The rows are grouped in 4 different ways at once. Each group adds its own fixed numbers to the row, and there is some noise. The rows also spread widely along 11 directions, which tell nothing about the answers.
(in the rows, 128 means zero)
Some rows, each with its group in each grouping after it:
[102 106 129 145  75  93  96 141 161 112 121 118 138 127 157 136  86 135
 129  95 116  85 102 121 170 139 171 133  99  89 119  80 122 148] -> simov Q672 Q129 Q798
[102 135  73 154  89 107  95 166 136 125 125 148  83 150 158 158  71 110
 128 172 136  80 149  63 126 163 152 166 123  77 135  95 130 116] -> gebid Q701 Q128 Q798
[153 103  95 135 144 151 129 143  91 162 155 151 186 106 114 117 100 194
 156 147 103 146 101 131 175  93 110 171 131 109  98 121 138  90] -> nugem Q56 Q129 Q31
[116 178  77 127  67  99  82 192 219 137 157 163  81 124 143 103 121 104
 123 166 103  94 132  93 152 166 166 182 113  95 145 134 110  93] -> gebid Q351 Q656 Q666
[132 118  91  90 155  98 118 144 139 142 144 153 128 132 136 100 132 104
 142 136 111 108 132 136  98 154 148 107 164 160 141 104 129 123] -> ger Q351 Q215 Q31
[138 127 124 131 124 155 127 152 170 148 133 169 114 127 115  88 104 114
 142 108 120 128  91 124 168 163 189 139 189 106  94 133 116  82] -> nugem Q672 Q215 Q666
[ 64 181  90 138 134 157  88 128  87 109 117 130  75 149 151 124  33  91
 183 143 159  99 139  84 140 142 166 149 133 147 123 170 161 105] -> ger Q286 Q128 Q798
[164  95  84 170 114 116 162 126 167 159 127 161 169 121  99 128 151 116
 130 128  96  75 112  97 168 141 142 111 155 139 130 125 120  83] -> simov Q701 Q656 Q666
[100 148  67 106 113 120  94 180 157 118 147 149  99 164 215 106  86 122
 167 182 123 109 137 109 134 171 182 122 136  98 122 111 121 107] -> ger Q56 Q656 Q31
[145 137 143 113 111 141  95 170 184 130 144 123 162 109 140  86 118 171
 140  98 102 143 115 145 154 128 132 168 138  81  91 111  89 117] -> simov Q147 Q656 Q31
[117  97 172  93 151  88 100 118 132 125 158 137 139 121 138  95  92 103
 104 105 142 100 109 144  76 146 140 127 130 147 131 108 124 153] -> simov Q286 Q128 Q798
[127 158 134  99 135 104 128 108  89 118  78  83 126 142 141 165  75 177
 156 142 140 120 165 121 122  89 103 157 122 116 120  99 123 138] -> ger Q147 Q129 Q798
[181 133 137 106 122  90 155 149 170 181 160 197 145 152 168 124 125 164
 114 234 123 131 123 101 155 139 158 167 126  74 126 107 105  58] -> simov Q147 Q129 Q666
[138 109 103 133 170 110 152  91  94 160 150 177 158 149 139 128  95 125
 159 195 152  96 119 110 130 127 142 108 138 176 137 154 148  90] -> ger Q351 Q129 Q798
[142  69 100 120 145 101 122 129  70 145 140 166 145 113 106 123  97 122
 123 123 116 101 108 144 130 123 137 130 143 143 138  87 169 134] -> ger Q56 Q129 Q798
[153 140  73 117 129  88 154 130 117 150 100 150  99 151  85 146 136  97
 141 147  86  91 154 114 141 141 154 118 154 169 159 109 149 109] -> nugem Q147 Q656 Q798
[146 163 117 130 151 117 173  93 145 159 124 126 177 163 134 118 145 164
 174 166  99 121 140 112 164 112 128 110 113 178 136 150 111  79] -> simov Q147 Q128 Q31
[119 117 118 129 145 144 116 130 151 140 156 148 150 126 123  93  97 118
 146 111 132 108 104 118 131 143 146 124 158 152 101 155 117 106] -> nugem Q286 Q656 Q31
[131 136 134  90 115  42 126 125 169 147 159 137 146 130 160 136 124 145
 113 177 107  91 122 123 132 129 136 145  54 144 147 117 120 120] -> nugem Q147 Q656 Q666
[119 199 112 115 140 117 145 106 114 152  98 125  90 164 110 163  73 111
 138 162 153 103 164  66 112 123 143 152 146 166 135 155 124 105] -> nugem Q147 Q129 Q31
[132 138  69 123 162 108 125 135  82 172 173 197 104 148 126 126  88  93
 144 213 137 101 136  85 111 152 152 149 135 167 158 156 168  77] -> nugem Q351 Q128 Q798
[167  51 175  99 159  95 125 129 132 152 173 181 177 112 123  80 115 129
 105 125 121 120  85 171 116 142 147 127 142 123 107  93 130 129] -> simov Q286 Q656 Q798
[121 116 112 116 115  80 167 108 138 126  45  98 137 172  94 152 129 121
 158  70  76  84 129 152 170 125 168  57 133 170 126  63 140 148] -> gebid Q351 Q656 Q31
[112  96  55 165 126 123 119 148 161 154 190 214 144 158 179 119 101  88
 144 193 136  76 104  75 157 183 186 111 131 139 129 154 130  76] -> ger Q147 Q656 Q31
[100 161 123 100 147 132 130 126 117 142 131 155  97 174 143 100  73 101
 177 125 124 120 106 136 161 158 209  96 153 175 114 149 148 105] -> nugem Q147 Q129 Q31
[106 153 156 105 106 106  94 147 192 147 175 183 107 148 158  87  91 111
 124 140 119 124  89 128 172 169 216 146 108 126 115 143 119 110] -> nugem Q147 Q129 Q31
[155 168 124  97 148 111 162 119 108 153  88 134 105 179 125 133 103 143
 166 191 126 129 158 123 138 124 145 135 150 141 127 122 132  96] -> gebid Q672 Q656 Q798
[111 160  82 110 118 112 111 141 136 128 143  97 131 120 169 125  99 161
 159 164 130  99 139 103 115 112 101 149 117 132 137 138 108 107] -> nugem Q56 Q129 Q666
[144 122  91 115 127 115 146 142 174 130 100 108 161 154 146 111 151 147
 172 110  88 105 138 139 134 136 142  73 171 133 120  90  96 115] -> simov Q351 Q656 Q31
[147 137 135 124 148 144 124 123 132 148 149 138 191 107 119 103 113 185
 156 142 112 146 112 136 171  99 109 172 110 131 100 156 121  96] -> ger Q147 Q656 Q31
[ 86 145  93 157 103 143  92 150 188 118 148 119 150 128 140  84 115 137
 174  95 104 102 103 121 171 143 149 121 117 149 115 156 106 111] -> gebid Q351 Q128 Q31
[166 143  84  85 126  94 124 173 145 150 152 140 130 112 123 104 148 141
 117 163  92 127 150 123  91 130 106 174 154 113 156  97 115  94] -> simov Q672 Q128 Q666
[134 122 159 111 151 103 192  77 157 146  84 128 143 182 158 126 118 128
 165 140 126  95 116 124 156 142 180  50 154 158 112 108 107  97] -> simov Q286 Q215 Q666
[147  81 100 128 159 140 162 123 109 163 133 188 128 147  96 104  95  81
 138 108 136  99  86 131 141 165 189  85 221 161 113 131 148  91] -> nugem Q672 Q129 Q666

New rows. What belongs after each?
[168 224 160  83 150 132 164 113 129 169  87 127 107 161  88 119 111 169
 148 172 121 169 168 120 141  98 125 179 153 144 119 146 111  89] -> gebid Q147 Q129 Q31
[135 128  55 156 116 148  94 171 117 142 166 138 166  91 126 130  93 159
 147 152 113 109 131  84 144 105  81 200 122  93 115 133 132  93] -> simov Q286 Q656 Q31
[ 93 167 122 137  73  67 128 124 166 131  83 121 105 165 140 167 101 138
 140 132  81  93 128 102 217 138 191 132  48 123 133  84 137 127] -> gebid Q147 Q215 Q31
[126 115 121 142  90  73 121 127 162 155 141 181 127 128  79  95 139  91
 114 107  71  93  86 146 208 148 199 122 100 172 154 118 160 126] -> gebid Q672 Q129 Q798
[120 138  80 119 124 105 129 144 136 148 133 150 124 162 152 130  99 129
 154 176 125  97 136 103 131 139 147 122 138 137 133 117 124 102] -> gebid Q351 Q129 Q31
[110 127 124 118 122 114  94 150 143 135 161 141 145 119 131  92  97 121
 132  98 108 117 100 132 142 144 159 146 116 136 121 123 139 125] -> simov Q672 Q128 Q31
[118 120 159 116 137  96 141 100 136 140 110 147 109 171 158 144  72 111
 134 146 154  98 117 110 135 161 193 106 136 128 113 108 127 121] -> nugem Q672 Q215 Q798
[133 168 123  71 128  83 107 156 158 145 156 149 112 131 118  76 136 103
 123 125  82 130 130 147 123 152 172 143 129 160 155 116 137 120] -> simov Q672 Q128 Q31
[102  91 119 156 127 106 142 103  74 145 132 158 165 139 125 141  70 144
 167 131 100  97  69 132 224 124 174 115  60 152 112 123 187 102] -> gebid Q701 Q128 Q666
[135  99  92 106 151 134 122 163  60 133 119 137 115 132 138 146  55 142
 137 147 142 116 134 114  87 135 110 158 173  82 104  77 143 117] -> gebid Q701 Q128 Q666
[159 121 145 116 129 107 138 137 157 155 136 138 176 128 129 110 130 196
 122 157 100 148 123 133 148 113 117 168 106  94 113  91 100 103] -> gebid Q56 Q128 Q31
[142  31  76 159 116  70 147 130  96 140 119 154 173 143 130 166 119 145
 128 141  85  73 111 124 156 136 135 101 104 110 139  39 157 129] -> gebid Q701 Q128 Q798
[137 121 139 114 132 103 132 138 187 161 171 210 116 176 180  86 110  98
 143 195 130 114  93 122 163 192 231 105 142 128 118 142 121  80] -> nugem Q672 Q656 Q798
[142 106 143 122 123  98 126 143 158 156 162 188 151 129 135  94 109 121
 133 140 102 109  73 143 191 152 196 125 107 123 114 125 145  92] -> simov Q351 Q656 Q666
[ 98  96 132 120 138  94 118 114 119 140 141 171 139 158 160 133  59  99
 130 141 154  87  97 113 137 151 189 101 117 147 116 117 150 127] -> ger Q351 Q129 Q31
[149 123 127  72 175  52 155 107  97 174 171 170 150 153 145 117 132 141
 136 209 106 116 129 140 115 131 133 119  84 195 154 113 149 112] -> gebid Q147 Q215 Q31
[143 158 109 110 142 123 141 133 154 147 120 127 144 152 126 111 124 150
 159 158 120 119 144 120 121 124 121 128 146 145 122 135 107 102] -> gebid Q351 Q656 Q31
[104 182 134 105 107 111 115 123 122 119 105  90 123 117 121 117  90 164
 169 112 100 120 120 140 173 100 130 157  90 143 119 131 138 129] -> gebid Q701 Q129 Q666
[145 145  56 127 137 142 136 146  90 140  98 117 113 114  67 148 101 118
 148 109 111  98 153 101 121 112  97 158 183 144 130 131 142 103] -> nugem Q147 Q656 Q666
[141 114 155  85 146 106 114 146 119 144 147 178 122 144 137  70 102 121
 157 122  99 136  87 190 170 157 210 108 135 134 111 109 159 117] -> simov Q351 Q656 Q798
[110  91  90 141 145 126 113 123 153 120 164 118 175 123 150  85 137 136
 174  99 110  88 103 144 126 146 129  82 142 175 132 141 107 123] -> nugem Q147 Q128 Q798
[100 104  61 127 124  70 115 130  85 148 177 144 172 125 139 122 112 139
 164 156  81  87  96 140 179 115 136 116  49 194 154 124 183 125] -> gebid Q672 Q129 Q31
[139 152 139  62 187 106 136  94 109 127 136  73 174 116 125  75 143 171
 199 120 106 128 134 192  91  94  84  94 133 223 134 153 118 137] -> nugem Q351 Q656 Q798
[108 181 145  92 129  92  85 131 157 139 159 148  85 109 106  64 121  74
 138 105 106 108 116 148 134 155 179 144 117 193 155 159 147 136] -> simov Q351 Q215 Q798
[118 147  59 145 140 162 120 151 105 148 120 170 102 141 110 128  81  98
 165 138 127 112 133  86 159 151 166 143 179 131 115 140 152  83] -> ger Q351 Q215 Q31
[159 123 167  90 145 115 106 152 120 153 175 187 132 116 122  68 105 137
 139 136  99 150  88 180 171 142 176 160 120 124 110 124 154 110] -> simov Q147 Q656 Q798
[140  82 108 133 116  99 131 149 170 148 150 186 133 148 123  84 143 108
 129 136  80 102 100 144 168 167 184 105 145 128 140  91 134 101] -> gebid Q286 Q128 Q798
[132 119 112 122 120 115 138 147 150 143 119 153 135 145 117  99 124 142
 155 122  87 118  96 146 181 140 169 113 137 125 119 106 134  92] -> gebid Q351 Q128 Q666
[140 110  89  94 172 101 141 130 121 148 143 152 150 152 148 117 123 123
 141 167 131 110 145 118  75 142 125 102 169 158 142 111 122 107] -> ger Q351 Q128 Q31
[129 155 174 132 120 119 131 116 161 146  99 156 101 153 121 117  89 114
 137 118 130 117 113 116 176 153 197 134 139 112 109 120 123 108] -> simov Q351 Q215 Q798
[161 113 127  63 222 146 157 108  59 143 122 127 156 132  81  79 117 117
 169  89 120 141 127 188  77 123 117  86 222 217 112 133 145 129] -> ger Q147 Q656 Q31
[118 210 140  79 123 125 117 134 128 116  92  66 114 121 153 121  97 202
 191 133  98 152 146 140 157  95 117 171 107 107 103 120 114 115] -> nugem Q701 Q215 Q666
[160 132 200 109 175 172 161 107 128 149  87 128 163 163 125 110  71 169
 148 109 160 168 115 134 127 125 150 133 202  91  59 115  90  96] -> simov Q672 Q128 Q31
[150 182 119  75 132 123 103 166 169 132 140 114 105 103 113  99 118 140
 124 133 126 130 155 123  78 127  98 192 167 119 126 139  87 111] -> nugem Q147 Q656 Q666
[133 159  92 120 131 111 104 152 143 152 176 150 140 114 153 112 117 143
 142 178 119 115 141  95 124 135 115 175 113 130 138 141 118  98] -> simov Q147 Q215 Q31
[156 100 101 104 113  90 139 147 113 133  91 116 140 114  84 137 130 147
 126  96  73 102 126 152 146 114 119 133 138 117 127  59 143 135] -> gebid Q701 Q656 Q666
[166 110  43 142 106 128 137 169 127 148 109 140 144 119  90 139 137 135
 133 119  86 102 151  96 134 128 117 144 194 100 133  72 123 107] -> simov Q701 Q129 Q31
[153 127  83 119 118 116 119 153 123 152 127 171 119 106  62  92 141 115
 138 108  70 122 119 150 169 126 157 151 166 147 149 113 162 107] -> ger Q351 Q129 Q798
[139 106 125 129 114 106  99 147 115 148 147 164 129  97  97 110 100 121
 119 106  99 115 100 138 169 138 158 172 117 113 123 100 160 128] -> simov Q672 Q215 Q798
[165 165 120  88 130 141 118 179 203 146 155 162 134 150 200  81 126 184
 152 221 126 167 149 116 127 146 147 174 163  54 102 117  72  69] -> ger Q56 Q656 Q31
[108 166 122 132 143 104 121  94 111 130 111  91 136 131 107 134  96 136
 156 130 137  93 146 106 113 105  95 146 101 184 143 155 127 131] -> gebid Q351 Q128 Q798
[166 108 107 111 163 129 136 146 123 171 180 166 182 124 148 115 112 183
 130 204 125 145 131 102 107 113  94 178 137  97 112 121 110  73] -> nugem Q286 Q128 Q31
[138 100 136 129 177 120 151  87  97 161 138 190 138 138  91  97 108  89
 156 129 126 109  93 144 162 148 185  93 153 197 125 149 167 101] -> ger Q351 Q215 Q798
[144 137 111 132 121 121 138 133 138 152 154 145 181 118 152 113 119 203
 181 176  81 136  95 135 224 106 139 156  69 114 102 143 138  72] -> nugem Q701 Q656 Q666
[145 135 154 103 139 128 132 124 146 147 121 139 132 102  69  87 125 130
 127  89 102 129 106 150 148 122 128 155 153 151 116 129 127 113] -> gebid Q286 Q215 Q666
[119 126 131 128 148 107 163  89 103 146 102 149 127 191 167 143  71 121
 176 173 152  88 121 110 154 142 189  71 139 150 121 118 142 102] -> simov Q351 Q129 Q798
[136 125  82 102 134  86 144 128  87 131  77  95 108 124  64 170 113 105
 111  84 101  84 159 114  84 117 105 132 162 159 156  82 141 139] -> nugem Q147 Q128 Q666
[128 174 116  72 133 107 160 142 145 129  66 105  95 209 170 124 110 149
 177 159 104 139 161 136 127 147 177  90 167 119 121  73 109 107] -> gebid Q672 Q128 Q31
[177 107 163  71 158 109 143 153 132 169 134 198 112 153 101 101 103 111
 100 133 109 152 114 158 125 158 191 141 183 112 104  86 130 107] -> nugem Q147 Q656 Q31
[138 136  66 161  96 118 105 159 152 146 147 138 161  90  88 131 128 136
 132 118  89  93 128  93 164 114 106 180 107 127 136 134 133 103] -> simov Q351 Q656 Q31
[182  87  74  96 171 111 155 137  87 150 109 147 150 120  69 104 155 128
 153 118  82 121 141 169 111 119 112 106 205 164 143  85 151 116] -> ger Q351 Q656 Q798
[154 116 148 116 143 110 144 126 189 150 160 160 159 160 197 106 130 168
 140 208 135 129 126 111 116 156 152 124 142  93 114 116  72  85] -> nugem Q701 Q128 Q798
[111 127 120 126 141  94 140 109 114 139 114 124 147 166 161 158  77 134
 148 153 141  91 133  93 121 131 147 104 109 139 123 107 130 116] -> simov Q351 Q128 Q31
[131 127 125 104 137 109 153 124 164 136 112 122 142 160 180 127 117 163
 170 154 122 112 120 127 139 139 156  90 144 111 106  98  97  96] -> nugem Q351 Q215 Q666
[181 121 164 114 127 110 191 110 224 144  72 114 177 162 113  72 207 169
 165  90  58 137 125 182 175 136 168  55 186 135 125  79  72  99] -> simov Q351 Q128 Q798
[ 84 147  95 135 133 135  71 147  99 132 200 155 143 119 190 109  44 128
 178 173 147  97 100  97 151 141 148 160  71 139 107 175 158 108] -> simov Q701 Q656 Q31
[143 115 102 123 118 112 139 138 150 149 126 142 152 140 129 124 120 135
 129 137 107 104 131 108 139 129 141 127 153 118 128  94 116 107] -> simov Q286 Q129 Q31
[ 87  56  66 161  64  95  75 186 166  99 152 135 163 108 189 141  95 162
 134 105  87  79  85 119 190 148 153 139  72  50 116  60 128 124] -> ger Q147 Q128 Q666
[123 165 107 144 104 139 130 144 181 147 113 155  99 168 142 129  84  90
 132 144 153  99 136  68 132 167 189 135 189 110 117 133  99  94] -> simov Q672 Q129 Q31
[104 120 139 157 154 135 105 104 107 147 178 164 163 117 124  91  76 131
 160 142 143 107  79 125 165 130 140 142  85 175 117 189 151 102] -> gebid Q351 Q128 Q798
[119 117 137 144 151 119 130  91  74 142 129 132 156 124 109 127  83 129
 156 116 121 103 109 125 154 117 140 129 106 169 122 137 162 123] -> simov Q701 Q128 Q798
[141  97 111 116 153 126 133 142 146 146 138 145 151 143 134 121 107 132
 129 130 136 111 125 115  87 148 135 118 180 120 114 103 100 106] -> nugem Q351 Q128 Q31
[115  61 148 139 143 139 110 121 147 112 147 130 164 131 164  94  85 120
 146  73 163  85  85 145 105 157 150  78 183 128  94 115  95 147] -> simov Q147 Q129 Q798
[152 148 137 144 123 118 139 111 141 162 132 158 133 129 113 121 107 134
 131 163 133 112 127 100 156 125 145 160 132 129 133 141 122  94] -> simov Q56 Q129 Q798
[155 130 117  34 195  65 167 111  35 153 109 138  98 162 114 140  85 104
 132 187 135 107 160 143  50 119 113 115 155 187 149  93 169 127] -> gebid Q286 Q656 Q666
[102 145  90 167  84  78  83 137 187 135 185 148 141 103 131 119 126 113
 124 157 110  62 117  90 166 138 129 171  45 163 161 169 126 122] -> gebid Q147 Q656 Q798
[122  91  82  94 131  97 106 164 103 140 157 175 128 143 165 122  80 116
 127 159 124 114 116 129 117 153 166 133 145 110 127  79 153 123] -> ger Q672 Q129 Q31
[ 85 126 139 122 118 105  92 121 135 110 130  99 141 127 160 141  57 129
 141  97 142  87 111 112 123 136 145 130  94 131  98 122 122 155] -> nugem Q701 Q656 Q31
[165 174 149  79 120  78 154 126 122 165  72 137  99 146  53 139 120 114
 104 107  86 131 153 133 144 115 164 151 154 144 145  79 147 125] -> simov Q351 Q129 Q31
[140 117  80 136 157 198 113 180 128 144 146 167 121 146 140 106  72 130
 152 140 157 138 130  91  96 164 138 154 240  77  84 129  96  74] -> nugem Q147 Q128 Q31
[134 119  96 129 128 117 111 158 122 163 143 187 107 126  99 133  86  99
 115 132 116 113 114  98 145 153 172 161 148 117 120 111 149 100] -> nugem Q351 Q215 Q31
[ 91 111 115 114 130 110  95 120 125 115 147  88 171 110 143 113  89 145
 155  77 125  95 101 146 119 119 121 114 114 167 116 129 124 156] -> nugem Q672 Q129 Q31
[148  92 127 115 132 106 118 131 173 130 152 106 188  77  87  74 166 126
 113  50  94  99 103 163  96 127  96 121 159 165 142 117  99 139] -> simov Q672 Q128 Q666
[146 116  86 128 135 134 139 141 164 131 121 146 140 151 137  89 151 139
 170 134  93 122 132 141 150 152 157  97 184 130 133 108 109  94] -> ger Q147 Q128 Q798
[151 137 146  48 152  36 171 112 151 168 138 166 133 182 153  96 159 116
 128 186  72 124 135 157 127 149 188  80 107 182 167  80 141 106] -> simov Q286 Q128 Q31
[157 207 110 125 113 149 139 131 155 150  60 105  97 114   8 133 124 104
 118  68  98 127 168  96 138 113 124 188 196 155 125 147 113 108] -> nugem Q672 Q656 Q31
[ 90 125  83 143  70  60 101 146 188 114 135 122 123 159 204 148 113 140
 142 174 113  61 135  97 149 150 154 113  71 109 151  87 106 135] -> gebid Q147 Q129 Q798
[129  86 114 148 128 126 110 136 139 120 123 122 153 122 123 128  92 131
 136 105 148  82 119 120 105 134 108 127 157 118 107 112 104 137] -> gebid Q351 Q656 Q798
[128 183  92 107  96 121 126 158 141 122  70 100  84 137 106 146  95 129
 147 109 106 115 150 108 146 127 146 163 158 103 116 107 124 108] -> nugem Q672 Q656 Q666
[133  61  89 132 186 133 168 104  66 142 117 165 135 170  98 104 104  75
 183  98 119  79  96 166 138 166 178  27 200 217 123 123 169 125] -> gebid Q147 Q656 Q798
[122 118 171  82 160  84 129 103  96 129 119 105 153 140 134 134  76 133
 137 102 135 106 118 153 103 119 135 113 110 163 108 105 135 159] -> simov Q147 Q656 Q31
[118 125 124 111 151 149 113 149 149 134 153 167 132 149 151  78  97 122
 154 125 124 139 105 139 141 166 180 118 168 132 104 133 120  97] -> ger Q147 Q128 Q31
[123 184 102 105 149  99 128 115 164 145 144 128 117 143 121 102 126  71
 144 139 135  79 154 100  77 154 137 109 155 216 158 175 111 116] -> simov Q351 Q656 Q31
[103 103 125 155 163 107 134  62  78 137 135 115 198 110  85 152  90 130
 137  91 133  81 109 111 139  96  98 125  78 219 131 160 155 138] -> ger Q147 Q128 Q31
[120 164 126 120 147  83 152  90  85 153 112 151  99 181 144 174  61 115
 154 201 145  91 141  86 158 131 173 128  83 167 134 146 161 102] -> nugem Q147 Q656 Q798
[122 180 100  71 135  86 127 139 157 119 102 113  86 172 176 139 104 102
 136 176 144  97 189  95  51 158 143 117 169 138 142 101  96 134] -> ger Q701 Q656 Q31
[169 116 141  78 127  57 187 115 130 156  80 129 159 171 108 135 158 183
 141 136  50 137 130 175 184 107 157  92 111 139 135  44 136 122] -> gebid Q147 Q129 Q31
[159  88 127  76 170 104 170 133  77 141  85 133 141 175 127 134 102 153
 155 126 105 131 129 172 124 130 150  85 170 133 100  54 142 132] -> gebid Q147 Q656 Q31
[126 126  96 139 139 128 126 114 102 135 130 117 151 108 115 120 115 152
 175 117  99 105 120 129 157 117 121 131 127 161 124 131 142 120] -> nugem Q701 Q215 Q798
[125  82  71 112 139 133 104 175  97 122 126 133 120 119 110 109  87 114
 143  86 115 101 110 144  96 145 127 124 187 113 121  81 144 128] -> gebid Q351 Q128 Q666
[149 196 119 129 150 155 138 122  90 170 125 148 137 130  93 138  72 170
 155 205 135 148 150  78 162  84  92 224 106 126 107 179 142  67] -> gebid Q286 Q656 Q31
[147 152 121 144 138 137 167 110 135 178 133 185 138 161 112 104 112 117
 156 164 110 123 108 107 200 138 192 118 143 163 124 158 143  67] -> simov Q56 Q129 Q31
[133 127 112  85 168 108 124 144  60 163 157 183 111 146 111 110  77 117
 139 149 101 140 108 144 142 143 177 147 126 158 125 117 183 104] -> nugem Q147 Q128 Q31
[151 108 132 151 112  76 172  93 161 170  93 163 141 142  53 146 151  97
 102 103  79  84 119 109 182 140 173 107 123 174 143  96 136 120] -> gebid Q701 Q215 Q31
[161 160 108  95 139  83 135 142 136 165 156 160 121 129 127 126 127 127
 106 200 122 114 155  92  93 132 114 180 126 134 159 125 120  86] -> simov Q147 Q128 Q666
[180  84 114 202 121 135 166 112 191 177 152 182 219 113  83  99 179 160
 135 140  86 108  93 109 211 122 131 129 132 133 129 146 103  59] -> simov Q351 Q128 Q798
[106 131 104 115  95 131  74 191 151 119 127 152  96 133 156 125  58 120
 121 119 138 121 123 108 134 154 176 171 159  52 100  84 122 124] -> ger Q351 Q129 Q31
[115 136 128  62 117  51 105 166 128 140 155 189  67 175 180  96 101  95
 134 172  80 122 115 161 155 185 237 114  93 125 155  69 171 122] -> simov Q147 Q128 Q798
[164 183 172  65 144  93 153 113 151 155 108 114 152 127  82  94 154 178
 146 118  62 164 135 175 169  97 137 151 104 169 122 129 121 114] -> nugem Q147 Q656 Q31
[126 149 163  67 176 148 121 136  92 134 135 151 121 156 168  83  55 151
 174 150 142 167 110 165 141 136 176 135 146 124  81 129 144 108] -> ger Q56 Q656 Q31
[145 220 100  85 124 140 113 165 161 153 148 157  99 141 160  89 112 159
 164 214 113 165 163 102 139 131 147 194 149 103 129 152 109  72] -> ger Q701 Q129 Q31
[130 135 173  98 149  80 130  89  88 146 114 143 134 133 108 130  89 131
 126 138 113 124 119 143 148 119 159 146  86 162 133 115 167 132] -> ger Q701 Q128 Q798
[129 126 135 115 126 147 121 142 133 123  91 106 142 115  72  97 112 134
 141  33  84 131 119 154 151 120 142 131 176 128 104  91 127 133] -> simov Q286 Q128 Q31
[149 152 148 113 132 128 162 116 168 150  96 122 160 162 138 110 125 171
 166 131 109 135 123 133 168 119 158 104 155 123 104 109  99  95] -> simov Q351 Q129 Q31
[138 133  91  84 159  87 127 142 154 155 193 175 143 156 225 108 128 148
 154 252 132 118 148 102  86 158 136 127 124 131 142 118 108  91] -> ger Q701 Q215 Q31
[174 164 122  64 144  90 136 139 113 143 116 111 130 111  97 104 144 162
 144 148  79 141 164 155 113  95  97 170 136 140 147  96 135 121] -> simov Q286 Q656 Q798
